All groups share one centre, and each spreads out both ways along 10 directions, with some noise.
Some rows, each with its group after it:
-7	-3	-15	9	16	0	-7	8	38	35	-7	-50	-5	-19	-30	-32	57	13	11	-3	3	27 -> P
-19	-8	8	2	-14	26	6	-30	21	-13	-16	-28	23	4	-3	7	13	-38	17	-43	20	-11 -> X
7	8	-19	-17	21	5	-9	3	-20	14	-1	-5	2	-1	2	-19	3	14	0	26	23	6 -> X
-1	6	-4	11	7	31	-14	-18	-17	-31	-19	-28	-3	2	57	2	-8	-10	-1	-23	45	-21 -> N
7	-10	-26	26	29	-12	-26	-10	-25	-17	12	38	12	24	42	7	-4	-14	-5	11	34	-4 -> N
11	9	-10	37	-26	-16	-9	31	-13	-11	-18	-44	-14	-23	49	28	-14	-31	31	-19	37	19 -> T
11	0	4	16	-45	8	7	0	6	-38	1	-2	18	25	5	20	-31	17	-36	14	-31	-18 -> N
28	-13	-45	29	3	-13	-65	-27	-38	-32	7	20	3	-4	48	26	14	-15	-36	13	11	-37 -> T
22	22	-14	2	27	-1	11	3	23	37	-14	58	-26	-25	15	3	-11	-20	-3	41	-8	12 -> N
6	7	-33	23	-11	27	-18	-35	2	5	-26	-41	28	29	-17	-4	31	0	-6	-21	44	-2 -> L
21	10	-14	-1	-37	11	7	4	3	5	-32	-24	6	-13	3	20	-9	-19	9	1	30	21 -> T
-3	13	-10	8	-27	3	15	20	22	11	-13	-47	8	-30	-1	16	-2	-31	30	-3	16	10 -> T
16	11	-18	1	-25	14	-7	4	-1	-2	-8	-56	-12	14	-5	-13	0	33	-15	12	6	18 -> P
-2	-1	-14	4	6	-6	-9	12	-2	-2	13	-3	14	-16	16	14	-2	-32	8	12	18	-2 -> T
-8	23	1	9	48	-9	-19	5	-24	29	2	1	-11	0	29	-6	0	-17	12	5	36	6 -> P
-4	10	11	-2	-18	21	16	-18	20	6	-19	5	8	-7	-11	20	-2	-28	4	-19	1	-14 -> X
-9	-6	14	-7	-2	19	2	-12	-13	-18	-7	-9	27	19	13	10	-8	-19	1	-27	41	2 -> N
6	7	16	33	-13	-4	-12	-5	-21	-29	-11	3	-27	5	40	25	-14	1	-10	-36	-1	-26 -> T
33	1	-45	43	-12	-1	-27	-6	-10	-6	-35	-25	-6	-3	45	9	13	-15	9	-11	61	30 -> N
-17	23	58	89	54	-19	9	48	1	29	-16	-26	-12	34	27	-11	23	49	-1	-75	60	27 -> L
6	-6	22	28	-12	-12	-5	33	14	-28	23	-26	-28	-20	31	23	-2	6	-19	-28	-18	-6 -> T
-1	-11	12	21	13	4	-15	-5	9	-7	-14	-22	11	24	38	-5	8	-17	-6	-22	48	50 -> L
24	1	5	8	-16	17	3	7	20	-5	-45	-11	-7	-17	36	-8	-2	15	-21	16	8	23 -> P
0	-1	0	-5	9	-4	-8	22	12	25	29	-43	20	-2	-19	15	21	-25	-7	-6	35	38 -> P
-43	20	36	19	15	4	-19	-43	7	15	-32	18	43	22	7	-6	5	-22	-19	14	-34	-49 -> L
5	24	20	10	47	10	-13	33	4	44	-27	-14	23	-32	25	-16	25	28	-42	42	29	-5 -> L
17	-37	7	9	14	-40	-8	42	-14	-7	52	37	42	22	7	39	-8	-31	-17	-5	46	59 -> N
-16	25	25	51	29	-17	-12	6	-24	10	-17	29	3	-6	38	21	-3	-11	-1	-19	7	-55 -> L
6	7	2	7	-5	16	-5	7	3	-2	-15	-45	4	13	25	-7	-5	4	-8	1	38	34 -> P
-9	-15	5	-24	16	-8	-15	2	-23	-11	16	-1	-9	-16	12	-4	5	-7	10	-6	5	-3 -> X
33	4	0	-37	4	9	6	17	-2	24	8	12	-18	-26	-10	18	-6	-11	-12	8	25	36 -> P
11	-18	-19	-11	42	-27	-3	19	-37	-24	67	54	-43	8	9	-2	-18	24	6	0	-3	-6 -> L
2	-2	-24	23	24	-6	2	15	12	-5	27	4	-18	-16	2	-5	16	15	4	-5	1	-22 -> T
-30	0	1	-36	25	28	7	-32	-2	-6	19	-9	21	42	-18	-35	-8	0	8	6	11	3 -> L
-53	-19	71	-18	17	-7	13	22	-19	-37	21	-49	-11	13	39	-16	-21	-17	45	-65	22	24 -> X
-9	31	29	2	-10	-1	20	14	-5	20	-5	-15	-18	-5	-9	17	-22	-10	14	-17	-10	-11 -> P
-29	29	2	19	-19	19	-8	-32	1	-4	-49	-51	6	15	19	-22	-8	-4	20	-1	-11	-29 -> L
-32	9	-17	12	13	7	-16	-27	4	-11	26	-14	48	66	-10	-32	-7	12	-18	46	-21	-16 -> N
-26	18	-14	50	-9	8	-29	-26	-18	-30	-24	-56	14	40	40	-21	-3	12	6	-6	9	-33 -> L
9	10	2	0	14	-13	4	32	17	20	28	7	-17	-26	4	12	-6	-8	-15	27	-16	10 -> N
27	10	-22	9	21	14	-2	11	24	7	-9	2	-29	-12	42	-16	-7	11	-21	41	13	30 -> N
23	-1	-2	14	-39	0	-2	18	-1	-15	-22	-41	-18	-24	25	23	-3	-7	3	-21	19	21 -> X
23	26	-35	31	8	6	0	12	-14	9	-5	5	4	22	7	-3	-15	34	-16	34	24	-10 -> X
15	0	-19	48	7	25	38	18	39	1	-1	16	37	7	-7	26	7	-10	1	-31	64	-4 -> X
-2	13	-7	30	5	17	-18	-5	-11	-9	-24	-37	24	9	43	5	0	-14	-2	-9	54	-9 -> L
31	-6	-17	7	-19	0	2	30	-4	-8	-2	-18	9	-6	23	22	-14	-10	-3	4	49	43 -> T
-34	8	22	36	-6	5	-3	-13	-5	-29	-7	-10	38	29	37	18	-21	-36	10	-25	17	-37 -> P
15	-3	-33	15	-32	17	-10	-11	8	-8	-20	-58	1	-1	-1	6	21	-6	8	-26	39	19 -> P
3	22	13	19	-15	10	-4	-9	2	-10	-11	-17	-26	32	21	-2	-26	16	-22	3	-16	9 -> X
10	22	-60	9	8	36	7	-44	10	30	-43	1	2	-8	-28	-19	31	-2	33	-5	37	-29 -> T
2	0	-8	-6	-13	21	-3	-13	17	-2	-17	-28	15	8	-6	-15	10	13	-17	16	-4	5 -> P
-18	8	31	0	2	3	9	6	0	-11	8	-12	-4	11	10	1	-18	-1	0	-15	-8	-4 -> T
44	40	-17	82	-48	19	5	-1	21	-15	-29	2	-2	40	40	50	-42	5	-51	3	13	-5 -> X
15	-10	2	-7	-20	-10	9	35	-5	-5	-4	-32	-24	-38	3	8	5	10	16	-20	11	18 -> X
10	16	-10	3	-1	13	1	32	-19	-19	-1	-40	-4	-14	44	-3	-23	21	-1	22	29	-13 -> L
21	19	-18	43	-65	12	1	-8	-8	-18	-55	-50	-7	4	25	28	-16	-7	16	-29	27	-2 -> T
-7	7	19	-9	3	12	11	2	4	6	2	1	4	-10	4	14	-12	-24	4	-12	10	-7 -> N
37	8	-23	-42	-25	57	9	-43	1	-2	-68	-7	-18	-1	14	-26	-14	22	-14	24	27	26 -> P
17	24	-13	12	-12	23	8	-8	15	13	-24	-15	-2	13	-3	-2	-5	12	-12	11	13	11 -> X
-3	14	12	2	12	-2	6	11	1	-8	25	24	-14	-12	16	14	-25	-4	-18	19	-33	-40 -> N

New rows, each followed by its group:
23	-16	-34	0	-49	4	-27	-42	11	-18	-12	-6	6	6	-12	16	16	-19	-23	9	-26	4 -> L
15	22	-4	-29	-23	40	1	0	21	26	-26	-30	49	-27	-32	4	15	14	-53	56	-11	-32 -> L
18	15	-1	-43	-17	8	-17	-12	-18	24	-34	-19	-26	-28	6	-1	-5	-9	-5	28	-3	25 -> X
19	25	-24	-2	-35	49	4	-15	12	19	-44	-55	44	-11	-24	19	19	-9	-17	1	51	-16 -> L
27	20	-5	21	-32	21	34	-13	39	19	-65	35	-5	5	11	10	-31	-15	4	16	5	37 -> N
2	4	8	-43	4	42	20	-24	18	17	-28	-6	10	3	-14	-20	-3	-9	-1	4	26	27 -> P
-1	8	-21	-22	-35	30	5	-26	4	-11	-6	-33	15	15	-27	-6	-6	6	-6	14	-13	-20 -> L
6	-5	-52	-36	18	38	-16	-30	-11	-9	8	-36	19	19	3	-31	9	-3	5	24	54	17 -> L
2	-6	13	15	-19	-13	11	11	-14	-20	10	20	5	22	2	19	-23	9	-3	-13	-6	-3 -> N
-3	0	8	7	41	-15	-31	9	-7	6	13	16	7	0	22	-25	16	33	-43	50	-24	-11 -> L
-7	3	-2	-9	17	13	-14	-4	-3	-5	13	-26	23	31	7	-21	-1	15	-25	26	13	13 -> P
-21	-14	21	-66	-37	-3	-23	0	-31	-22	5	-84	-13	-9	-12	-36	0	31	1	19	-46	13 -> X
6	-5	-36	-21	-14	7	-7	-26	-22	-26	3	12	-22	-8	21	11	-21	-31	28	4	4	-15 -> L
13	26	-25	-13	-45	20	-3	-27	-12	14	-18	-35	-3	-3	-35	24	-2	-19	9	-7	3	-22 -> P
-6	-7	-28	24	-7	21	-10	-32	16	-19	-12	-31	18	18	4	-6	25	-9	5	-24	25	-15 -> X
9	1	20	-2	-33	46	19	-20	2	-38	-44	-21	10	21	34	7	-29	0	-10	-33	40	6 -> N
45	-14	-34	22	-41	-6	-17	3	-3	-23	-10	11	3	-2	13	28	-4	13	-33	16	3	12 -> N
1	12	-10	-6	-11	20	10	0	-5	-8	-11	-34	-12	0	12	-6	-15	-1	22	-8	26	4 -> L
26	9	5	-29	7	36	16	5	32	14	-15	2	-23	-29	13	-10	-7	9	-28	27	5	27 -> N
6	12	-1	10	-18	16	2	-9	12	-34	8	20	6	15	23	10	-37	14	-46	46	-48	-46 -> N
27	-3	-31	8	-18	4	-10	5	-11	-16	-8	-20	-24	-13	25	12	-3	-4	10	-10	32	16 -> L
-7	-22	2	1	-9	14	10	3	3	-46	29	-22	11	41	1	-17	-13	34	-17	-10	3	9 -> P
14	-2	-4	-33	17	41	6	16	18	14	9	-48	34	11	-8	-24	13	21	-35	27	56	48 -> L
-32	-12	14	2	-24	9	26	-3	23	-23	6	-46	1	-2	-32	-11	17	12	31	-53	-21	-27 -> X
19	-2	-58	-33	-16	37	10	-24	-22	-18	32	-7	17	19	-43	16	-7	-2	9	-7	41	-29 -> L
7	6	-13	17	-23	1	-16	5	-28	-23	-8	-61	-33	-13	12	1	13	29	9	-39	12	-23 -> N
-15	29	-36	10	27	3	-25	-14	9	35	-3	-48	-10	-3	-4	-32	27	-4	17	26	2	-5 -> N
7	9	2	31	-9	-24	5	34	12	7	16	-1	-7	-6	10	26	-16	-13	0	7	-8	15 -> N
14	11	-15	-10	-16	1	4	9	-22	6	21	-25	-24	-1	-21	29	-7	-13	19	-35	29	5 -> P
3	18	-6	-26	7	34	13	-30	24	37	-38	1	-1	-7	-16	-18	5	-15	10	14	14	16 -> N
32	-24	23	-38	-29	30	15	18	9	-25	2	-19	8	-10	4	22	-9	11	-40	-16	29	36 -> N
4	14	6	15	-12	28	-1	6	1	-36	-9	-54	-19	-1	52	1	-18	14	-18	-11	14	-19 -> N
13	5	8	-14	14	20	-4	12	-5	-8	2	-21	-29	-40	38	12	1	-6	-11	-14	25	-12 -> N
0	-3	47	-48	-29	36	36	16	21	-2	-1	-51	5	-8	-29	3	-10	12	-17	-26	7	26 -> N
-25	-14	0	13	10	15	-9	-26	15	-18	3	-5	49	18	10	3	14	-37	2	-15	25	-19 -> P
13	-16	-45	26	10	-19	-48	-38	-19	-14	-4	17	-24	10	28	-5	22	-15	7	-8	11	9 -> L
-22	4	33	-19	5	24	12	-17	12	2	-9	5	43	3	15	25	-17	-66	4	-15	29	-4 -> T
16	3	-36	5	-34	14	-6	-9	11	-6	-9	-28	9	-3	-18	3	11	13	-13	18	-7	-13 -> T
-3	35	15	2	15	38	13	6	40	-1	-4	-20	-16	-23	52	3	-31	-24	-22	31	-9	-20 -> N
39	9	-50	30	-44	-1	-22	-32	-37	-16	-60	-10	-53	-21	11	4	17	36	19	-29	0	-40 -> N
29	5	-33	-15	-2	-14	-8	-24	-28	26	-28	54	-47	-40	-32	4	23	22	19	-4	-21	-32 -> N
-1	19	-2	26	-38	-9	8	-2	-9	-2	-21	-17	-18	-4	-14	16	-9	6	22	-21	-27	-32 -> N
10	7	-7	-26	33	40	-18	-9	7	-15	10	-10	0	-28	52	2	-2	-21	-40	27	26	-21 -> N
-33	44	-7	14	21	49	-5	-38	19	17	-46	-66	-3	7	37	-31	-1	-30	31	-5	36	-18 -> N
46	-28	8	-15	-15	5	0	14	40	-1	5	8	-32	-42	9	32	17	-22	-36	-22	8	59 -> X
-4	19	44	-13	-20	11	28	28	-18	-15	27	-18	7	31	8	37	-57	-15	-7	-24	21	15 -> P
-2	13	-4	-29	14	26	11	22	-15	-12	8	-34	5	-8	31	-16	-29	10	4	30	35	-2 -> L
-9	3	29	-27	12	20	28	23	5	-4	18	-10	17	11	4	-3	-28	2	-6	0	24	16 -> L
-3	26	-40	-25	24	38	-10	-9	-24	6	-7	-39	21	-6	13	-27	-2	14	4	43	44	-37 -> L
11	-6	-22	5	0	13	-9	-27	12	7	-18	28	47	24	8	10	-2	-41	-11	26	35	27 -> N
3	-25	5	-10	-13	-9	-10	10	-30	-15	18	-23	21	12	-18	18	14	-2	3	-40	37	16 -> N
-12	-28	3	-31	-2	20	-1	-41	19	-17	21	3	25	50	-22	-14	2	-24	-11	-9	7	45 -> L
-10	21	9	-4	-20	21	8	-19	-1	1	-36	-9	15	-14	20	21	-19	-43	16	-3	11	-30 -> L
42	4	-15	8	-34	-8	-16	39	30	25	-7	-58	-4	-39	-10	16	29	10	-40	29	-2	48 -> P
31	20	-3	12	-34	6	11	22	9	-6	-27	-36	-63	-39	16	7	-8	36	0	-13	-21	-7 -> N
-19	15	20	18	13	21	12	13	21	-12	3	-45	9	33	35	-17	-23	-1	-1	2	27	27 -> N
2	9	11	3	-7	3	-6	-13	-6	-1	-21	-1	-22	-9	25	15	-9	-27	9	-22	4	-1 -> X
-1	16	6	5	-50	23	31	-12	26	2	-38	-39	8	34	-35	-19	-13	30	5	-2	-19	22 -> N
-19	4	-22	31	14	-18	-21	-9	-24	2	5	-22	12	39	-6	-19	14	4	29	-11	20	3 -> N
21	-16	13	-31	0	44	12	-30	-28	-43	-28	34	-15	3	35	0	-20	24	-19	-31	36	-23 -> N
-10	-4	15	6	-12	14	26	4	0	-24	3	-14	-9	20	3	7	-19	-3	25	-49	21	1 -> P
-13	1	46	-17	8	20	41	19	26	-7	14	7	15	34	1	-11	-37	10	-15	3	4	39 -> N
13	8	-1	-15	-42	7	3	14	2	9	-28	-49	15	-11	8	17	-15	-33	14	11	30	46 -> T
-26	8	25	-15	34	17	23	-6	-4	-2	1	10	-16	26	2	-40	-18	33	14	-4	-4	-4 -> P
9	5	-31	12	-21	-11	-15	7	-7	-1	22	-52	-15	6	-27	0	19	24	-2	-2	-9	-5 -> P
38	-13	-57	-21	-17	16	-17	-32	-5	-2	-6	10	-8	-21	-20	12	25	-7	-5	2	18	-6 -> P
-1	11	13	-43	-8	32	44	50	-6	-24	28	-54	-12	-2	7	-17	-51	38	8	19	19	15 -> L
-12	12	54	-20	-50	3	-3	-18	-17	-23	-20	-3	-1	-6	31	46	-49	-57	-8	-16	-31	-19 -> X
5	7	23	5	5	17	18	0	-9	-14	-5	-3	-34	37	3	-23	-15	62	-13	-29	3	9 -> T
-7	20	-25	43	-1	-14	-12	14	18	11	7	-42	1	26	4	-19	3	9	6	30	-8	25 -> N
10	14	4	-18	-16	13	12	1	-2	16	-22	-27	-25	6	-18	-19	-4	32	3	2	-4	24 -> T
23	10	-8	10	-3	18	20	5	42	19	-28	14	4	15	17	-9	-18	-5	-15	36	18	64 -> N
3	3	-34	42	-36	-22	-6	-4	8	11	-15	-20	29	58	-35	-14	3	18	11	18	-4	44 -> N
-12	1	58	-32	26	8	11	12	19	21	4	3	-14	-28	18	11	-2	-43	-1	-25	12	28 -> T
24	24	5	54	0	-19	7	41	-21	10	-21	5	-36	-37	36	43	-5	3	15	-44	37	-21 -> L
-11	-10	-3	2	14	-7	-7	8	6	-6	35	-8	21	9	-13	1	14	-1	-12	3	-1	-3 -> P
0	10	13	-12	-10	17	9	10	-2	2	-14	-39	8	10	10	-6	-16	3	0	2	28	29 -> X
-18	18	26	52	10	20	-15	-15	18	18	-36	-48	60	46	-1	-6	33	12	-34	-26	45	1 -> L
2	-1	11	-10	25	5	20	4	12	33	-12	15	3	15	-8	-17	1	-10	22	-8	47	67 -> N
-2	19	-4	-14	-38	20	10	-14	-20	-17	13	-36	1	30	-25	17	-27	1	6	-20	2	-19 -> P
-17	-20	6	-66	-13	16	-11	-15	-4	10	-23	-76	-4	-35	-19	-34	34	-12	32	-16	11	31 -> X
-1	-3	-24	51	20	4	-4	-19	19	-16	6	8	-24	16	13	-5	23	9	8	-43	11	-22 -> X
0	-25	-13	-10	2	-11	-16	15	-26	-25	22	-15	22	-19	14	8	11	-7	7	-5	28	-9 -> X
29	-9	2	10	-16	-1	-9	20	9	-5	2	2	18	-12	8	32	6	0	-46	9	10	10 -> L
-12	-18	30	29	3	-19	-10	-14	12	-11	7	23	-4	38	6	5	3	-10	-12	-34	-17	26 -> L
4	-18	18	-17	-6	2	12	6	-16	-5	3	8	11	11	-14	9	-2	2	3	-34	32	23 -> N
